The rows are grouped in 4 different ways at once. Each group adds its own fixed numbers to the row, and there is some noise. The rows also spread widely along 13 directions, which tell nothing about the answers.
Some rows, each with its group in each grouping after it:
[ 11  17 -14  10   9  15   2  12  21   0  19  -4  18   9 -13   6  23  30
 -18   0  21  12   7   5   0  -9 -19  26 -18  31  -2] : L Nid (1) (2)
[  3  17  -4  12  -4  16   8   4  -3   9 -13   4  15   1 -10  -6  15  -5
 -11  -8  23  14   5   6   3  -5  -1  23  -3  15  10] : B lan (5) (2)
[ -6 -12  -2  -3  -4  -2  -7  -5  -8   0   0 -27 -11 -11  -1 -19 -17  -2
  15   6 -14   3 -12   3   0   1   0 -12  -6  11  -4] : B Nid (1) (3)
[  2  -4  -2   8 -10  -2  -1  14  20 -10 -21 -10   4   9 -10  -5  13   0
 -10  -6   0   4 -18   6  17 -17  11  20 -12   9  19] : L lan (3) (0)
[  9   1  -5  11  -1   2  -1 -10  21  -9   2 -19   0  -2 -20  -9   3   4
 -12   1   8   5   0   4   8 -14 -18  16 -21   4  -6] : M pafa (5) (1)
[ -5  10  -4  13 -20   6  13  11  -5   0   7 -14  -9  13 -12 -11  11 -12
 -10  -5   0  -4  10 -11   3   0   0   6   9 -15   9] : M pafa (2) (0)
[  3  -3 -10   1  -4   6  -5  10 -10  -9  -5  -7 -11  -5  25 -17  12 -22
  -5  -5  13  -4   6   9  11 -16   6   0  -6 -26  10] : L lan (4) (1)
[  6   0   5   8  -6  -1  -1 -13   0  -3  -5 -23   6  -7 -14 -17   0 -12
   4   3   4  11  -6   8   4 -10  -9   2 -23   4  -5] : L lan (0) (4)
[-14   7  -4   6 -11  18  17  19  -4  12 -22 -15  22  29 -10   7  -1   7
 -32 -18   9  33   0 -14   7   6 -18  36 -15  20  20] : L Nid (2) (4)
[ -8  -2   9  -7 -18 -15   3  -7  28 -20  -4   0 -13 -15 -16   7  20   6
   6  21 -14 -25  -3  15  -2 -10   9  -4  -4  -9  -3] : L lan (0) (3)
[  6   8   4   2  -4   7 -16  22  -1  15  -1   8 -12  -2  20 -18  -2   5
   5 -12  12  -3  -3   2 -12  14   3  -8   7  -4  11] : L lan (3) (1)
[  1  -1   5  -2  -2  11 -11  -9  -6   9 -21 -37 -14   0  -6 -29 -29 -10
  -4   1   5  25  -2   0 -15   3 -35  -3 -14  -6  -4] : B lan (4) (1)
[-14  -3   4   6 -25   5  12  20   8  -6 -36 -14   1   7  -6  -4  18 -10
 -11 -12  11  -3  -1  -2  13 -23  -9  17   3 -24  13] : L Nid (3) (0)
[-11 -15 -11   6 -13   8  23 -17 -31   3  12 -30   3 -21  13 -19  -7 -20
  12  -5  -5   0   8 -12  16 -12 -15  -2   4  -8 -14] : M lan (5) (1)
[ 18   6  -5  13   0  10 -14   5   5  15  15 -19 -13 -17   3 -35  -5  13
  15  -4  12  -3   2  -2 -18   2 -29 -14  -3   8 -15] : L lan (2) (1)
[  3   6   5   0 -12   1  -7   8  15  -9 -28 -19 -12   2  -9 -15  14 -15
 -11   1  18   3   8  14  -2 -20 -23  10 -14 -35   2] : L Nid (0) (2)
[ 17  12 -13  -4  -5   9 -16  13  25  -5  12  -1 -19  -1  11  -8   6  17
 -12  -2   2  -5   5  12   1   7  -5   8 -13  -3   1] : L lan (1) (3)
[ -9 -14  -7  -2   5  -4  11 -11   9 -17   8   1   6 -14  -8   9   9  18
  -7  23  -9 -11  -2  -1   1  -8  10   4  -6  30   3] : L lan (5) (3)
[  9  -7 -12  11  -8   6  -4  13  -5   0  26   2  -9 -10  20 -16  10   4
   5 -15  -5 -12   1   0  14   3  21  -7  -4   4   8] : B lan (2) (3)
[-13 -14  10   9 -20   0  16  -1   8  -7 -18 -15  -1  -5 -16  -9   4  -4
 -11  -2   6  -1   6 -11   2 -10 -16   3  -1 -13  -1] : L Nid (2) (2)
[ 12   1 -15  -6   3  10 -11  13  34  -5  -5 -27  -6  10  -1  -1  -2  27
 -24   7   0   9   0   6  -4 -11 -37  21 -26   9  -1] : L lan (0) (0)
[  0  22   0   6 -11  10   0  16   2   9  -8  13   2   0  -4  -4  25   2
  -3  -8  22  -3  10   6 -10   1  -4  12  -1  -9  13] : L lan (5) (3)
[ 22   8   3   6   5   6 -13 -20  27  -3  13  -8  -4  -6 -12 -13  -8   6
  -9  -2  12  13   1  18   2   3 -13   5 -34   4 -15] : B Nid (2) (1)
[  7   6   1   9  -6   0  -5  11  26 -12   4   4  -6   3 -14  -3  23  15
 -19   3   6  -7   4   8   0  -2   0  12 -14   1   9] : L lan (0) (3)
[ -4 -18   1  18  15   2  11 -20 -19 -14  -7   0   7  -1 -15 -17 -14 -18
 -34  12  11  19  -3 -12   7  13  21  12  -3  29  22] : L pafa (5) (1)
[-12 -17  -1 -12   8  -1   9  -5 -17  -8   6  -4  11   6  16   9 -14  -6
 -16   8  -8  16  -5  -4   7   7  12   6 -17   8  17] : L lan (5) (0)
[ 13  15 -11  -2 -13   3   3  -6  17 -12  14  -2  -3  -7   4   0  21 -10
   2   3   1 -10   5  18  16 -12  12   9 -19  -9  -4] : L lan (2) (4)
[-12   1   3  -2   5  -3  12 -10  -1  -9   6  -4  12   0 -14   9   6   1
  -4  21  -2   6  -5   9   0   0   9  11  -7  24   3] : L Nid (0) (1)
[ -3   5 -13 -11  -7  10  -6  25  22  -1 -11  -1  -7   7  17   9   7  20
 -12  -7   1  -5  -5  13   8  -6   1  18  -3   5  10] : B Nid (1) (1)
[-36  -6  17   8 -23 -11  26   8 -11  -9 -29 -18   8  10 -35   0  22 -13
   0   5  -4  -3 -12 -10   1 -18   1  11  12  -2  21] : L lan (5) (1)
[ -3 -12  10   8  -6  -1  -7   2   7   4 -22  -2   1  -9   0 -13 -13  -2
  -3 -11   6  10 -14   1   3   6   8  -1  -8   6   6] : L Nid (4) (2)
[ -7  19 -18 -13   0   0  -7  23 -10  -3  -2  -4   3   6  15   5  32  -7
  15   7  11 -13   7  21  -5 -26   8   3  -5 -10  16] : M pafa (1) (3)
[  3 -15   4  27 -13   3   2   5   1   0  -6 -14  -1  -4 -14 -28   3  -4
  -5 -14   3   1  -8 -12  12  -8   4   1   3   7   8] : B lan (3) (0)
[-12   1  13   6 -23   7  16  -7  -6   6 -17 -10   5  -9  -9  -7   4 -12
   1 -12   9   5   7  -2   5  -6 -16   5  -3 -20  -4] : B lan (5) (2)

New rows, each followed by its group in each grouping:
[  3 -17  -6  16   3   5 -18  25  -6  11  -6 -19  -3   1   6 -28  -8  11
   2 -16  -2   8 -18  -2   2  -1   2   1  -9  25  15] : B Nid (0) (3)
[  3   7  -9   3   4   9 -13  14 -16  14   5 -20 -11  -7   9 -29  -6  -2
  20   7   4   1  -8   1 -18   0  -8 -13   8  16   1] : L lan (4) (1)
[  3   1  -8 -10   4   6  -8   3   8 -13 -18 -17 -21  -1   3 -15   0  -6
  -9  20   3  -4   4  13  -7 -17  -8   3   0  -3   7] : B lan (3) (1)
[  2  11  -3  -9  -5   0 -14  23   8   3   2  -2  -5  10  19   0  16   5
  -1 -14  13  -4   6  13  -6 -14 -11   4 -18 -31  10] : M lan (5) (1)
[ -3  -4  -2   1 -16   0   0  17   4   3  12  -7  -7  -5  23  -7   3   4
  11 -17 -10  -7 -10   0  17   1  10   1   0  -5   6] : L lan (3) (1)
[ -4  -1   2   0  -6 -10 -10  17   7  -6  16 -10   0  -4  11  -3  26   6
  21  -6   4 -14  -5  14   1 -26  -2 -10 -20 -21   1] : L lan (4) (1)
[  4  19  11   5  11  16  -4 -14 -12  16 -19   7  14   5 -10 -10 -12 -12
 -15   1  30  30   7  13 -16  20  -6  14 -13  16   9] : B pafa (0) (1)
[  1   4  -2  10 -20   3  -2  15   6   1  -4 -19  -5  12  -7 -11  10  -6
  -6 -19  -9  11 -13   8  21  -1   8  19 -17   0  15] : B lan (0) (3)
[  8   1   7  -7 -10  -4 -19   5  18  -1  -6  -8 -18  -3   9 -11  -6  -2
   3  -9  -4  -2 -10  20   4   1   1  -1 -19 -18   1] : B lan (0) (1)
[-18  -7  -8  -4 -15   1  12   7   7 -13 -15 -23  -8   4  -4   3  10   3
 -12   8  -8  -6   2  -3   6 -21 -10  12   4  -4   5] : M lan (4) (1)
[  4  10 -21   6  -1  13   6  18 -10  -1  19 -11   2   6  10  -8  21  -3
   2   2   2  -1   5   4  10 -16   8  11   3  11   9] : B lan (3) (0)
[ -4  -4 -18  -6 -12  16   7   0  -9  -3 -30  -3 -14 -24  24 -14  -2 -14
  -4   8   6 -11  11   2   4  -5   3   1  17  -5   5] : L lan (4) (3)
[-13   9  14  15 -10  -3  10   7   2 -10 -29   8  -6   5 -33 -13  25 -13
 -13  14  22 -14   6  -1 -17  -8   9   2  18  -4  21] : L pafa (2) (1)
[ -5  18  -6  -7  -5  10  -1  11  -7   5   6   5  -9   1  11  -3   7   2
   0   5   4  -7   7   8 -11   9   8   1  12   5   7] : B lan (1) (1)
[ -8 -14  11  -7   8 -10 -18  15  18 -18 -27  -3 -20  11 -19  -9   2  15
 -28  25   8  -9   2  -2 -32  -6  -8 -10 -10  -5  21] : L Nid (2) (3)
[ 11  12  -9 -13  14   5 -26  27  -7   2  20  -4  -8  17  36  -5   7  -4
  -6  -6  14   9   8  22  -7  -2  -4   2 -28 -25  14] : L Nid (0) (1)
[ 13   8  -4   0  20   3  -6 -15   5 -20   7   1  -3  -4  -4  -7  12  -8
 -20  27  26  -1  20  19 -10 -12  -6   5 -18  -5   2] : L pafa (0) (1)
[ 12 -11  18  -9  -3  -7 -22 -15  27   0   9  -1 -23 -13   5 -11 -31  13
  -6  -4  -9   4  -5   7  -8  22  -7 -15 -28 -14 -11] : B lan (5) (2)
[ -9 -28   7  12 -18  -1  13  -9  -4   0   5  -3  -5 -13   9 -10 -14  -3
 -15 -21  -6   0   1 -18  20  11   3  -1  -2 -15   1] : M lan (5) (1)
[-12  -4  20  19  15  -3   5   2 -39   1  20   7  23  21 -15 -11  13 -14
 -19  -5  26  25   5 -12 -12   7   6   0 -19   0  28] : L lan (5) (1)
[ 25   5 -13   8   5  14 -21   9  26  -2  -3   0  -8  -8   6 -18  12  17
 -12  -5  24  -5  12  12  -7 -13 -18   3 -22   0   0] : B lan (2) (3)
[  6   2   3  -8  -4  -2 -26  27  21   0 -22  -1 -19   2  14 -12   6  10
  -5  -8  15 -12  -5  14 -13 -10 -12  -1 -12 -26  14] : L lan (5) (1)
[ 10   6 -21   5   3   8 -19  39   4   4   3  -9  -2   2  23 -16  24  11
   9  -9  18 -14  -2  10  -4 -28  -8   0  -5  -7   8] : L Nid (1) (0)
[  1   4  -4  -5   9  -5 -10   3  -9  -5  24 -19  -6  -2   2 -12   1  -1
  16  14  -4   0  -7  11  -7  -5   2 -10 -10   6  -3] : L Nid (1) (1)
[  6 -12  -9   8   1  -3  -7   7  29 -17   8 -16 -14   3 -18  -7  10  26
 -21  12  -6  -9   4  -6  -5 -13  -9   3 -14  14   5] : M lan (2) (3)
[  3  -3  -9   5   0   3   0   3   3 -14   4  -7  -4  10  -7  -5  12  -3
 -28   1   6   6   8   1   8  -8   1  15 -19  -7  16] : M lan (5) (3)
[ -2  39  -5 -12 -11   7  10  16  11  -1  18   5  13  14   0  24  40   2
   2  -2  11   2  12  22   3 -13  -4  26 -18 -15   5] : L lan (5) (2)
[-12 -10  -1   0 -17 -13   1  13  18 -16  -3  -7 -15  -4  -2  -1   9   4
   5   4 -24 -19 -24   6  14  -7  30   1   5   9  12] : L lan (4) (1)
[  3  -7   4   8   4 -10 -20  18  -6   6 -15   2   5   5   1 -19   7  -7
  10  -7  10  -4 -17   7 -12 -13  23 -13  -9   6  23] : M lan (2) (0)
[  5   3 -19   0   2   8 -10  20  -6   6  26  -9  -6   8  18  -8   1  16
  -4  -8  -6   3   1  -1   2   7   3   3  -8  13   9] : M lan (1) (3)
[  0  -2   6  20   3  -7   0  11  -4 -16  40 -22 -10  16 -21 -20  22   1
 -11   6   8  -6  15 -13 -11 -12 -17  -9 -14 -17   6] : L pafa (2) (1)
[-15 -13   7 -11  11  -6 -16  15  -5   2 -29 -13   9   9   3   0  -6   7
   4   6   1  10 -22  14 -11 -15   3   1 -16  18  20] : B Nid (0) (1)
[  7  -5 -22  13  -3  12   0  19 -24   6  23 -26  -6  -7  27 -29   1  -8
   8 -17   1   2  -2  -6  15  -8  -8   3  -1  -1   5] : L lan (5) (1)
[ -5   8   1   3  -7  -1  -4  19 -10  -6 -13 -13   0  21   6  -9  24 -26
  -8 -13  21   6   9  10   8 -24  -1  13 -14 -38  23] : M pafa (3) (1)
[-12  17   6  12  -5  -3  -1  23  -9   1   2 -14   7  14 -21  -8  34  -1
  12   0  16  -1   4   2 -17 -20 -11  -1  -9 -10  15] : L pafa (4) (3)
[  0 -26   1  20   7   1 -11  16  -2   3   7 -16  -9  -2  -3 -29  -8  20
  -8  -8   5  -4  -6 -19 -12  -3 -12 -14  -1  16   5] : B Nid (2) (1)
[ -8 -16  -3  16  -1   9  -3  26   6  -1   4   8   2   7  12  -2  14  27
 -26 -21  15  -6  13 -15  -1  -3  -6   5  -8  -5  18] : B pafa (4) (3)
[ -5 -19   2  13  -4   0   4   7  -1  -4   1   2  10  -5   0  -7  12  11
 -13  -8   9  -2   3 -11   3  -4   0  -1 -12   7  12] : L lan (2) (3)
[ -2  -6  -1  13 -19   7  23 -15  -3 -14  25 -18  -5  -4  -5  -8   6 -13
 -15 -10  -6   5  18 -10  29   1  -5  10 -12 -21  -3] : B pafa (3) (3)
[ -6 -18   7  -6  10 -12 -14  13  10 -16   3   3  -5   2   9   4   9  18
 -14  10   4 -11   7   4 -13  -7  -2  -9 -20 -11  14] : L pafa (0) (3)
[  3   4   3  -6  -5  -7  -8  -9  18  -7   4 -17  -9  -3 -17  -6  -5   2
   6  13 -13   5 -13  13  -4   5   3  -2 -21  11  -3] : L Nid (2) (3)
[  6  21   1  12  -9   9  10  -9  -1   4  33  -2   4  -2 -12  -6  18  -3
   6  -4   8   3  11   6   0   4  -1   4  -9   4 -10] : B lan (2) (1)
[-17  -1  14 -10  -1 -10  -3  -7 -15  -2 -13  -8   0  -1 -14  -6  -7 -14
   9  19  -4   7 -11   7 -15   8  14 -12  -4   6  11] : L Nid (1) (3)
[ 13  -4   6  23  -2   2 -16   5  17  -5 -17   6 -23 -10 -17 -35   1  -1
 -13   1  14 -13  -6   6  -8   4  13  -6  10   7   7] : B Nid (0) (1)
[-19 -16  18   4  -8 -17  -1   6  -7  -9  24  -4 -15  -4  -2 -10   4   2
  10   7 -15 -17  -6 -10 -13   6  13 -26   4 -13   5] : L lan (4) (1)
[-13  -8  -1   6 -19   7  21  -4  -7  -1  -9  -3  -4 -20   7  -9   3  -7
  -1  -3   2 -12   6  -9   9  -1  -4   2  16  -7  -2] : L lan (5) (1)
[  7 -12   1   5   1   9 -10   2  11   5  -5 -16 -13  -9   5 -21 -12  18
 -11  -2   9   0   8  -4 -13   0 -34  -5  -8   0  -8] : B lan (0) (1)
[-20 -14   7   2  -7  -3   6  13  -2  -2 -11 -11  -2  14  -3   2  -4   8
 -19  -3  -4   3   0 -11  -3   2  -7   8   0  -2  16] : M pafa (0) (1)
[ -1   7  -8 -13  -5  -2  -9  13   8  -8  -7  -3  -4   2  14   4  16  -2
  11   3  -4  -9 -10  25   5 -18  17   4 -11   0  12] : B lan (2) (1)
[  6   0  -3   8 -22  10   9 -14   4   3   3  -3 -11 -26   8 -16  -4  -8
   2  -5  -4  -5   5   2  14  16   0   2   4  -6 -12] : L lan (0) (3)
[  1  -3   1  22  -1  20   7   2  -7  16 -23  -5  15  -5  -6 -24  -2   0
 -17 -17  36  17   9 -11  -5   0 -25   9  -2  12   1] : L Nid (2) (1)
[  3 -14 -12   1   9  -9 -24  25  19 -20   6 -27 -27  14 -13 -19   6  25
 -18  20 -10 -12  -4  -4 -16 -18 -10  -7 -10   9  14] : M lan (1) (3)
[-16 -21  15  25   5  -2  11  13 -26 -10  -3  -2   0  15 -22 -22   9 -12
 -37   0  20   8  12 -27 -10  -1   0  -1   4 -10  27] : L Nid (5) (2)
[  9 -12   0  36   2   7  -3   3   2  -2   6 -25  -5  -1 -30 -40   5  12
 -19  -2  16   9   5 -22  -9  -6 -28  -2 -10  13   1] : L lan (4) (3)
[ -6  -1 -12   5  -5   7  13   7 -11  -6  19   3  10  -8  20   2  24  -6
   7  -9   4  -9   3   8  24 -16  22   9   1   2   6] : B Nid (3) (1)
[ -1  -3  17  23  -3  -6   2   1 -10  -6  15  11  -6   1 -16 -20  14 -12
 -12  -1   8  -4   1  -4  -3  14  23  -6   3  -3  15] : L lan (0) (1)
[-13   7  -9  -7 -12  -1  14  13   0 -11  17  -3   5   1  13  16  24  -4
   3  -3  -4  -9   0  11  22 -14  15  17  -5 -11   9] : L Nid (5) (1)
[ 19 -20 -15  20  -1   7 -15  13   6  -6  10 -40 -23   5  -2 -41 -14   3
 -24 -10  -8  17  -7 -11  13   3 -18   8 -21   7   8] : L lan (0) (3)
[-13 -15  15  27 -19   1  20   3   5  -5  11  22 -11 -13 -11  -9  11  12
 -23  -6   2 -19  13 -28  -1  21  16  -8  26  -1   4] : L lan (4) (2)
[ 11   2   1  -4  -4  -3 -11 -15  17  -6  19  -5 -29 -11  -1 -15 -18  -1
  -5  10 -14  -6  -3   7  -3  20   8  -7  -5  -4  -7] : M lan (5) (1)
[  4 -22   8   0  -1  -2   1 -28   2  -6 -19   5  12 -15   8  -6 -21 -16
 -15  -6   6  18 -12   8  18  11  19   3 -26  10   6] : L lan (2) (1)
[ -1  -2   3  -3 -15  10 -12  21  -8   8 -21 -29 -25  11  14 -28 -16 -12
 -15 -14   1   7   8  -5  -7   2 -27  -2  -8 -36  10] : B lan (0) (4)
[ -3  20  11  16 -20   6  -3  24   2  15  -9  -1   1   9 -18 -17  24   5
   1 -20  21   1   4  -2 -14   3 -16   3  -1 -13  10] : L lan (1) (3)
[-10   0   2  -1   2  -2  -6  24  -5   6  14 -12  -3   9   4  -5   1  15
   4   0   0   0  -1  -7 -17   0 -16  -3  -4   0  10] : L pafa (5) (2)
[ 12  12   8  12  -1   6 -13  10  22  -1  -2   5  -3   7  -7  -8  17   9
 -20 -11  31   2  13  11  -7  -2 -20  11 -22 -20   6] : L pafa (0) (1)
[-12  11   0  -3 -15  -7  17   4  -5 -19  12   1   1   3   1  11  34 -23
   4  12  -1 -18  11  14  11 -18  18   7  -1 -31   9] : L pafa (0) (0)
[ -5 -24   4  -5  18   3 -11   3  13  -7 -32   2   5   7   4   0 -17  21
 -38   8  20  12   2  -5 -17  -1 -18   6 -20  15  18] : L pafa (2) (1)
[ -1   5  -9 -11  10  10  -1  -7  -4   4  -7  -5  11  -2  15   6  -3  -1
  -8   5  14  13   9  16  -2  -4 -10  13 -16   5  -2] : M Nid (0) (1)
[ 19  18   5  11 -16  13 -21  14  33  22 -31  -2  -2  -1  -8 -20  -3  14
   0 -25  19   4  -9  11  -8   3 -17   8 -17   6   1] : B lan (2) (4)
[ 11  13 -20   9  -5  15   4  16  26 -12  -4 -27 -10  11 -13 -12  18  10
 -22   7   6   5   4   3   9 -20 -24  30  -5  14   4] : L lan (3) (1)
[  9 -12 -11   6  -4   8  -2  -7  10  -1   6 -19 -12  -3  -3 -17 -19   9
 -21   0  -8  11   2 -10   5  12 -10   4 -13  17  -1] : M lan (2) (3)
